Each new row is followed by what is left after taking away its nearest point in the smallest flat space through zero that holds the last named rows.

j_659 (6 x 9):
[[-41.0 -16.9 -23.5  13.4   2.2  -3.6 -22.1  15.8  -5.4]
 [ -3.3 -38.4 -18.5  28.5  30.4 -11.4  16.1 -11.1  13.3]
 [-25.0 -21.6  12.3 -17.6  16.8   9.0 -27.1  31.9   7.0]
 [-27.9 -43.2   0.7   6.4 -10.2 -32.6  -2.9  19.0 -40.4]
 [-16.7 -18.8   3.8 -27.3 -33.0   3.9   2.2  -5.3  -6.5]
 [-27.1 -57.8  22.0 -12.1 -40.1  -2.9 -16.3  21.4 -36.5]]
New rows:
[ 26.2 -18.8  20.5 -25.5   4.3  12.0  18.7 -24.4  -7.5] => [  0.6  -1.2  -3.3  -5.4   9.6   8.8  -4.2 -10.1 -14.0]
[-15.5   2.3  -4.6 -22.0   8.9 -25.2  26.9  -5.6   5.7] => [-5.1  2.1  5.2  3.7 -1.8 -0.3  5.2  2.2  3.3]
[ 20.9 -28.3  26.8  19.0 -26.5   4.7 -27.5  13.6  11.3] => [  6.8  -1.7   0.9   2.4 -11.5 -19.2 -10.7   3.5  18.4]
[ 28.7  10.2  20.1 -25.0  13.0  -7.9 -14.8  23.7  -3.4] => [ 11.7  -4.1 -10.4  -5.1  -2.4  -4.8  -8.7   2.4   1.5]

j_564:
[[ 29.7   9.0 -32.7 -11.1   1.5  -1.9  25.3  26.6   5.3]
 [ 26.7  15.6  30.4  21.2  -8.6  -3.9  17.3 -19.5   0.6]
 [ 18.9 -36.2 -12.1  30.0 -19.4   9.9   3.4   5.1  -8.3]
 [ 28.3 -39.7  14.5   8.1 -26.3  18.5  22.3   7.1  10.5]
 [  0.2  -1.7 -18.4   9.0 -45.1  17.0 -33.3 -24.7  -5.5]
 [ 17.6 -11.7  -2.3  17.0  -8.4  41.3  45.2   4.6  28.3]]
New rows:
[  4.4 -12.2  -7.3 -23.7 -28.9  14.1   1.5  -4.5   5.5] => [-2.3 -1.8 -2.1 -3.1 -0.9 -1.0  6.1 -5.5 -5.3]
[ -8.3  -2.8 -22.0  14.2 -23.8   4.5  -8.9 -11.3  -3.3] => [-6.1 -0.7 -1.9  0.7 -5.7 -6.9  6.4 -1.5  1.4]
[ 22.1  -6.5  24.5  -5.2 -13.5  21.5  37.0   1.7  -4.0] => [ -2.8   2.2   2.2  -5.3  -1.9   9.2   7.4   0.5 -19.8]
[-13.7  23.1 -12.6  11.9  24.4   8.5   8.5  34.3  12.3] => [-1.5  8.7  8.0  9.0 -5.7  3.0 -9.4 20.8  5.3]
[-22.5  -9.8   0.8  35.7  41.7  17.4 -11.4  -2.7  29.7] => [ 12.9  -1.9   0.1   6.0  11.0  -1.9 -19.5   1.8  24.5]
[-22.4   8.8  -3.9  18.6 -21.4   0.9   8.9  13.9   3.5] => [-17.2   8.2   4.4   8.9 -20.2  -9.8   8.4  17.9   1.0]

j_873:
[[ 43.0  13.5   7.4   1.7  18.6   5.0   6.9  -7.4   5.5]
 [  6.8  -9.9 -13.1   0.7 -16.4  21.6 -13.2 -14.2 -13.8]
 [ 18.7 -11.3 -27.7 -21.1   0.2  -8.3 -24.9 -34.7  16.2]
 [ 15.3  13.8  -3.0  -7.1  26.9   1.1 -27.4 -16.2 -13.5]
 [ 41.0  -6.9  -7.1   6.1  -7.9  -0.5 -12.6 -33.3 -29.1]
 [ 20.8  30.6  32.0  20.4  -4.0 -20.1 -18.2  16.4  -6.9]]
New rows:
[ -8.5  11.5  -4.2 -14.7  -2.9  29.0  18.9 -16.7  -5.2] => [ -6.3  18.6   5.1 -10.6  -9.0   1.9   8.6 -14.5  -1.5]
[  9.3  10.5 -11.6  -6.0  -5.1 -17.5  25.2 -29.7  -7.2] => [ -5.9  23.3  -5.9  -3.9  -8.2  -0.1   9.8 -11.6  -1.9]
[ -9.8 -23.1 -29.3   3.7   4.7  -2.6   0.4  -1.1  -2.6] => [  3.8  -5.9 -13.4  12.7   5.8  -2.9  -3.7  10.6   0.6]

j_142:
[[ -2.8 -17.0   1.6 -12.3 -13.4  10.3 -31.0   8.0  -7.5]
 [  8.7   1.5  26.4  39.5  -1.4   0.8  18.5  20.2 -28.7]
 [ 32.6 -32.8  -4.4 -22.2 -12.6  -7.7  -9.7  -9.4  -0.2]
 [-13.4 -31.7  10.2  -7.2 -12.3 -34.9   0.5  -0.3   8.1]
 [-27.4  12.7  13.5  11.7  -6.8 -25.5 -12.8  14.0  -4.5]
 [ -4.2 -24.0  25.4 -16.7  17.9 -22.5  -1.7 -20.9  -0.8]]
New rows:
[-21.6   6.4  26.2  26.3   0.5  18.5  20.1 -11.5 -25.4] => [ -5.6   3.8   1.5   0.6 -16.2   2.8   3.6 -18.7  -9.2]
[-16.2  -5.3 -25.5 -21.1  23.2 -15.1  -1.7  -4.6 -27.6] => [ -9.2  -6.4 -27.7  -8.3  14.5  -9.7   6.2   5.8 -32.9]
[-28.0 -27.3  26.3   3.8  -0.1  13.1 -16.4  14.8 -25.6] => [-1.8 -0.1 -3.3 -3.1  0.8 -1.1  2.2  0.9 -5.9]
[  0.4 -24.9  27.4  12.8  -0.9   2.9  -6.5 -23.5 -24.0] => [ -3.8  -0.2  -2.5  10.8 -10.4   1.5  -3.1 -20.6  -4.6]
[ 24.8 -11.3 -12.0   6.3 -27.1 -12.3  26.5  27.7  -2.3] => [  0.2   2.0   1.6 -11.1   2.3  -0.5   5.6  10.7  -2.6]

j_719 (6 x 9):
[[ -2.6  -9.0   9.8 -39.2 -11.1  43.4  -2.3 -13.1  -3.5]
 [ -3.8  -4.9  -9.2  17.6  13.6 -22.9  33.6  -7.1  -1.1]
 [-20.7  21.3  -2.9   4.4   9.1  10.7   4.4 -53.9  -6.7]
 [-10.6 -22.0 -12.3 -16.7  -3.9  -5.0 -11.3  19.3   0.5]
 [ 37.4 -23.0  23.4 -20.5 -14.0   4.1  -1.7  -2.7   2.0]
 [ 19.2   1.0  21.0  -9.8   7.4  -9.5 -35.0  -6.6 -10.0]]
New rows:
[  3.7 -10.7  12.0  -2.8   2.4  35.1  24.7 -21.9   4.3] => [ -1.3 -10.0   2.8   9.5   7.0   7.5  -3.6  -1.0   4.4]
[-22.9  19.4  -5.7  32.6  -9.4  -3.6  18.9  42.5  -7.2] => [ -8.3  -1.3   9.7   3.8 -12.9  -3.5   2.3   1.6 -14.7]
[ 31.8  13.4 -12.6  17.5  26.6  -2.9  -5.3  16.5  21.2] => [ 17.0   0.1 -20.5  -3.1  22.0   8.9  -4.9  -3.0  19.5]
[ 18.8   8.2   7.8  -9.5  -0.7   5.6 -10.7  -9.1   1.2] => [ 4.8  4.1 -6.3 -4.6  2.5 -0.8  0.3 -0.3  2.8]
[  4.6 -27.3  14.2   7.1   9.0 -20.4 -16.3 -15.7 -13.6] => [ -5.8 -11.7   8.0  13.0  -0.7   6.4  -2.6  -0.1  -5.7]

j_397, 6 rows:
[[  1.5  19.9   4.7  12.2  14.3  -6.4  -0.5  -2.3   7.0]
 [  4.7  12.6 -16.5  -8.4 -10.5 -23.6  14.1 -10.0 -19.8]
 [-30.7  10.9 -18.3 -14.8  43.2  -3.5  -1.3 -50.4 -24.5]
 [ 12.5 -23.9 -16.0   7.3 -10.6 -12.9  35.1  49.4  -2.6]
 [ 10.7  -0.9  -4.0  13.8 -26.2 -31.8  -2.3  -5.0  -4.2]
 [  2.4  17.3 -19.3  -1.1  12.9 -15.2 -29.3  10.2  24.2]]
New rows:
[ 42.7  42.7 -35.3  -3.4  -2.1 -18.8  -2.6  18.2 -20.5] => [ 21.5  -1.5  -8.6  11.4   6.9  10.9 -11.9   1.1 -19.2]
[-25.0   5.2   3.3  -1.6  -6.6   3.8   0.3 -26.1  -7.1] => [-16.1   4.9  -2.1   2.1  -7.9   0.9   3.7   1.7   5.0]
[  0.1  -9.7  -6.0 -14.6   2.8 -17.6   1.9 -21.3   6.3] => [  6.0  -5.6   5.0 -10.0   3.4  -6.8   8.1  -7.2  13.7]
[-9.2  0.7  1.7  9.4  5.9 -4.9 -1.7 16.6 19.7] => [-10.6   2.1   2.1  -2.2  -3.9  -2.7   3.1   1.2   4.8]

j_229:
[[-31.0 -17.4 -12.8  -8.7 -22.7 -23.1  13.6   9.1 -48.3]
 [  9.9   4.9 -11.3  21.1  -2.0 -30.4   1.7 -13.3 -48.0]
 [-10.4  11.4 -41.1  -2.9 -22.6   0.5  35.6 -21.2 -60.9]
 [ -6.0  -8.0 -29.1 -13.1 -22.0  15.3 -31.0  11.5 -39.1]
 [-15.3   6.3 -11.0 -37.0 -12.0  -9.9 -38.2 -20.9 -60.9]
 [-16.5  -8.3 -34.0 -29.8  -6.9  -5.5  31.4 -40.0 -60.9]]
New rows:
[  1.8   5.3  -1.2  -2.5   4.7  -0.9   6.4  -0.4 -23.8] => [ 2.5  1.6  4.9 -2.4  7.6  4.6  3.3  6.9 -6.6]
[  5.0  -1.4   4.9  26.5  17.5 -13.7 -11.9   6.1   6.0] => [-9.4  2.1 -4.6  4.7  8.5  1.1 -2.5 -0.3  0.4]
[20.0 22.7 -1.5 -1.8 22.6  3.5 -1.5 -6.1 -1.3] => [ 2.6  5.3 -2.1 -6.2 12.5 -0.6  3.4 11.5 -4.4]

j_39 (6 x 9):
[[ 28.7 -13.6  -2.8 -33.1 -27.9   0.3  17.5 -14.0 -20.0]
 [ 15.2   2.7 -15.0   5.2 -42.5 -20.8  33.1  -9.2 -25.0]
 [ 30.3 -25.1  20.7  -1.7 -26.2  12.7  22.5 -28.3  -9.7]
 [ -0.7 -51.9  47.2 -42.1  -5.8 -19.3  -0.9   2.9 -12.4]
 [ 17.0 -42.1  -5.7 -10.1  -5.5   7.0  15.5   7.7 -33.7]
 [ 10.1 -31.2  22.8 -27.2  36.7 -16.4  51.5  -4.0 -13.6]]
New rows:
[ -5.1 -13.2  -2.2  23.6 -28.0   2.2  -6.5 -20.2 -29.7] => [-10.4   1.8  -1.1  -0.5   5.1  -0.5  -5.8 -18.0 -14.9]
[-22.6   6.6 -42.1   0.8   5.8  10.2  29.8  -5.7 -17.6] => [-27.7  -4.8  -6.9  -6.7  -4.4  11.4   7.2 -14.6  -1.7]
[-25.4  14.9 -10.3 -30.3   5.9  27.4  -7.1  27.2 -16.4] => [-20.7  11.5  11.5  -6.7  -7.8  22.6  12.8   7.8 -11.2]
[-52.2 -31.8   4.9  14.6 -11.2   0.5  -1.1   9.1   3.8] => [-29.1  -9.4 -10.4  -8.2  -8.7  13.5  12.5  -9.1   9.2]
[-13.9   2.2   0.8 -21.0   9.6   9.0  -0.2 -11.5 -10.9] => [-16.8   2.8   0.6  -3.2   0.4   7.3   0.9 -12.1 -12.1]
[  2.0  31.1 -27.8  -5.7 -10.6  -1.8 -16.5 -19.0  14.4] => [ -2.0  -6.3  -7.5   0.6   2.8  -6.1  -4.2 -11.3   1.7]

j_212:
[[ -7.2  17.0   1.9  -6.0   8.0  -2.0  13.0  -8.8  -1.5]
 [  3.4  24.8 -10.5  -4.5  -6.9  21.4   9.5  -6.2 -10.6]
 [-19.3  17.4  -0.2 -13.5  19.6  10.5   9.7 -12.7  17.5]
 [ -6.8  12.5  -1.8   9.3 -14.3  -6.3  -5.5   7.6   5.7]
 [-11.6  24.8  26.3  -4.4  29.8  10.4   3.2 -12.7  -0.5]
 [  0.6  -9.3  21.5  11.1 -16.5  -3.7  23.6  35.3  20.1]]
New rows:
[  0.0   2.7  -5.3  -0.2  24.6  -8.1   2.1  13.1 -10.7] => [ -0.6   4.1 -11.6   2.1  15.4  -1.9  -1.0  18.3  -5.5]
[  7.0   1.4   3.7  42.7  -1.5   0.8  -9.0 -42.7 -18.6] => [ -0.6  -8.9   1.1  35.4  -4.6   7.0  12.8 -28.9   8.4]
[ -6.8 -19.8  27.3 -33.0  19.4   2.8   2.6 -32.0 -26.9] => [-15.0  -7.0  14.0 -17.2 -19.0   3.2  -2.8  -7.3  -7.2]

j_214 (6 x 9):
[[-31.4 -16.5 -20.1   1.5   9.4 -16.3 -29.0 -21.2 -14.2]
 [  5.2 -23.8 -42.1 -30.9 -26.2 -35.2  51.4  11.9  -0.6]
 [-14.6   6.8  13.0  -0.9 -16.0  -0.3  19.9  31.3  -3.5]
 [ 20.5 -23.9 -28.4 -18.1  16.9  -6.4   0.9 -17.0  -4.1]
 [ 21.7  -6.1   8.4 -20.8  43.3   8.5 -12.2 -30.5 -13.5]
 [ -9.9  -3.2 -18.3  16.0 -32.2  27.8   9.0  27.4  20.5]]
New rows:
[ 2.2 -7.0 -9.5 -4.6 13.0 -3.7 39.0 -8.4 35.5] => [-11.2  -7.3   2.4  10.3  23.0  -6.7  13.0   1.9  24.6]
[  2.3  42.7  17.8  39.4   9.9 -25.1 -11.9 -32.7  -3.2] => [ -1.3  10.9 -11.3  15.3  11.0   1.7  12.0  -0.9 -10.0]
[  2.1  -8.5  -8.5 -22.8   7.3  -1.7  10.8   2.1  32.8] => [ -7.2  -2.9   4.0 -11.0  10.4  -7.1  -4.7   6.6  27.5]
[-18.5 -13.4   5.4  -5.8   7.8  22.7   3.1  -3.8  -5.6] => [-0.7 -8.5  5.3  4.5 -0.5  0.1  3.6 -3.0  1.0]

j_888:
[[  9.6  12.2   9.5   0.8  -8.4 -24.9 -12.2 -25.5  12.7]
 [-36.8 -37.5 -19.2   7.7 -10.1 -16.9   2.1  -8.1  24.9]
 [-14.9 -29.4 -29.3   9.0 -10.2  11.3   9.2  21.8  19.1]
 [ 16.0  12.1  -6.2 -28.9  12.8 -21.2 -17.0  23.8 -11.2]
 [-17.0  12.6  31.4  22.3  -7.5 -11.5  26.4  -0.4 -17.8]
 [ -0.4   8.7  11.9  -5.8 -10.0   1.1  -9.5 -17.8  -4.4]]
New rows:
[-18.7  21.6  14.3  12.9  15.7  -2.4  10.8  11.2  -3.0] => [-12.8  15.3  -0.4   2.2   5.9   4.3  -6.3   4.5  10.5]
[-19.0  -1.5  11.9 -24.7 -24.5  -7.6   0.4 -28.8  19.7] => [ -0.9   3.1   5.2 -17.2   0.5   2.3  16.1  -1.3  12.7]
[ -8.8  -5.7 -26.4  16.6 -14.3  23.5 -16.3  23.5 -12.9] => [ -4.4   4.7 -10.7  20.0   1.0  -1.7 -18.2   0.9 -12.7]
[-19.3  -5.6  -4.1 -20.6 -22.0  27.2  12.8  -1.5 -20.6] => [ 2.6  1.7 -7.6 -9.4 -3.1 -1.8 14.5 -6.8 -2.5]
[-25.1 -15.5 -15.2 -19.4 -28.4  28.8   3.6  20.6  10.6] => [-3.5  5.1  3.4 -9.3  1.8  2.4  7.4  0.6 10.0]

j_432, 6 rows:
[[-39.5 -22.8   0.1  -4.6 -23.2 -38.8   7.9  -8.1  19.7]
 [-60.9   0.5  11.1   7.5  -5.0 -37.8  37.0  -0.8  37.1]
 [-51.1 -26.7  23.7  -8.1  35.7  -5.6  24.7  18.4   8.4]
 [-26.0  -9.7  60.9  13.9   8.3 -48.7  17.5 -10.3  -1.2]
 [-20.7  -9.2  25.1  -0.1  -3.9   9.4 -13.1  18.5  -9.8]
 [-16.8 -26.7  20.9  -9.0  -8.8 -21.4   0.6  36.7 -17.6]]
New rows:
[ 11.9  26.8   8.7  27.0  -6.4 -17.8 -13.0   7.9  24.1] => [  5.9  -2.4  -1.2  10.2  10.7  -8.6 -17.9  11.0  18.8]
[ -9.9  16.7  12.1   1.6  22.2  22.5 -23.6 -16.3  13.9] => [  0.3   6.4  -0.2  -5.9   7.1  -7.4 -11.8   4.3   6.8]
[  1.9 -16.0  24.3  16.9  -8.8  -2.3   2.9 -11.6 -27.6] => [ -3.2  -8.1  -3.4  13.1  -7.5   8.1  13.9  -5.9 -13.4]
[ 21.5  16.2  -9.7  20.0  17.3 -26.8 -27.6  20.5   2.5] => [ -1.5   5.3 -10.1  16.0  21.2 -19.1 -31.5  13.2  12.3]
[ 16.9 -16.2   5.1 -29.1 -11.3 -15.7  -3.5  29.1  27.9] => [ 16.6  -1.4  15.6 -19.4   0.1   0.1  -7.2   9.4  34.0]

j_565:
[[ 12.4  20.2  -0.6  21.0 -12.5  14.8   0.2 -13.7 -26.3]
 [-38.6 -16.3 -11.9  32.2   9.0  -7.0 -12.8  26.9  31.2]
 [-12.5  -4.6  20.1 -13.6 -12.4  27.5 -15.2 -23.1  25.9]
 [ -1.8   7.8   7.3   7.8  17.9  18.7 -12.0  24.2  17.7]
 [ 26.4 -20.8  -1.9  -1.7 -13.4 -25.6   3.3  13.6  32.7]
 [-22.6  -1.0  23.4   4.0 -23.1  16.2 -12.8 -18.0  -7.8]]
New rows:
[-5.7  6.2  8.7  4.7  2.4 10.9 11.0 -3.2  8.5] => [-2.6  2.9  6.5  3.4  0.7  0.6 15.2 -0.6  4.0]
[-17.1 -10.7  -8.3  -0.1  19.3  -1.1 -21.0  19.4 -11.9] => [  4.9  -9.9  -7.5  -2.6   1.4   1.8 -18.6   0.1  -7.0]
[ 15.7 -14.1  27.0   2.1  -1.1 -10.7 -20.5 -12.9  16.6] => [  5.8  -4.4   9.4   8.1  16.2 -10.8 -13.9 -13.0  -1.5]
[ -1.9 -15.2  27.5 -22.8 -18.1  22.6 -28.9   0.1  19.3] => [  2.4  -6.4  -8.6  -4.3  -3.1   4.0 -11.8   3.4  -5.2]

j_537 (6 x 9):
[[  3.2  10.5 -17.4   4.1   1.0  -7.6  33.1 -10.6  -5.6]
 [ -7.6  -0.8 -10.1   7.4  41.3   1.2  10.5  21.0 -25.0]
 [-17.6   2.2  15.1  17.8  -0.1  27.9   2.0 -11.4  17.6]
 [  1.1  20.7  -6.6 -21.6   2.2  -9.6 -10.0 -16.1  24.9]
 [ -6.8  14.5  -9.3 -18.9 -15.3 -12.9  23.0  -9.4 -15.1]
 [ 49.8  11.0 -14.6 -16.4  27.5   8.0   7.0 -18.9  29.5]]
New rows:
[ -8.4 -21.3   6.9 -10.0   3.9   3.5 -10.2 -18.4  -2.0] => [ -6.2 -19.5  -2.2  -4.6   7.0  -4.0  -1.5 -19.0  -3.1]
[-18.7  25.1   6.5 -25.0  -0.2   2.0  -2.7  18.4 -26.1] => [ 4.6 13.9  0.7  4.3 -4.5  3.0 -1.1  9.8 -0.4]
[ 27.7 -24.9  10.7 -25.3  15.0 -18.4 -20.7 -27.1  18.2] => [ -6.0 -23.1  11.3  -4.9  12.4 -13.5   3.1 -23.5  -2.0]
[ 11.9  -5.1  22.5  16.8 -13.5   7.5 -10.5   1.7  21.1] => [ 3.3  7.4 10.0  2.2  0.1 -4.3  3.7  6.2  2.1]
[-12.6  23.1 -17.2  18.5  -0.8  -5.5 -24.2 -22.6  10.9] => [  4.0  10.3  -9.7   8.7  -2.1   6.8 -14.9 -12.9 -15.3]
[ 19.8  -9.9  17.3 -14.4 -11.7 -20.5 -13.1  -3.7  25.8] => [ -0.9  -5.7  15.1  -3.1   5.0 -10.4   9.4   1.8   6.6]

j_728 (6 x 9):
[[ -2.1  26.3 -31.7  33.6  -1.7  -9.9  17.4  -0.1   9.5]
 [-16.0   1.4   3.3   0.7  17.6  28.6   5.0 -10.6 -10.1]
 [-15.9  11.8  13.1 -16.2  35.6 -36.2 -25.7  -1.1  25.1]
 [-36.4  19.7 -37.0  10.6  31.3  32.9  11.8 -15.7  17.0]
 [ -9.1  -5.3  17.9  19.3   0.6 -11.8   6.6   6.2 -22.5]
 [-49.6  14.5 -28.2  20.3  35.5  21.4   2.5  -0.6  15.8]]
New rows:
[ -8.0   6.2  -1.7   5.4  -7.7  -7.0 -20.7  16.5 -10.7] => [ -4.9   7.7  -6.9  -5.4  -5.2  -2.1  -9.7  -1.2 -12.2]
[-15.9   5.0   3.7   5.6  10.8  13.0  -3.6 -21.6 -22.5] => [ -3.5   1.9  -5.0   1.5  -5.6  -1.5 -12.9  -8.5  -7.2]
[-11.5  -3.9  20.1   6.8   5.3 -18.6 -25.6 -22.3  -4.2] => [ -4.4  -3.8  -0.5  10.8 -10.1  -0.4 -18.2 -20.4   0.5]
[-15.6 -17.5  23.9 -21.7  21.1  15.2   7.9   1.2  -1.4] => [ 2.6 -0.8  5.8 -2.1  4.6  1.6 13.5  8.8  7.6]
[-28.3   6.6 -18.3   6.0   1.7  -6.5  48.9  11.8   1.2] => [ -2.0   9.7   7.8 -12.3   1.9   1.8  21.6  19.5   5.0]
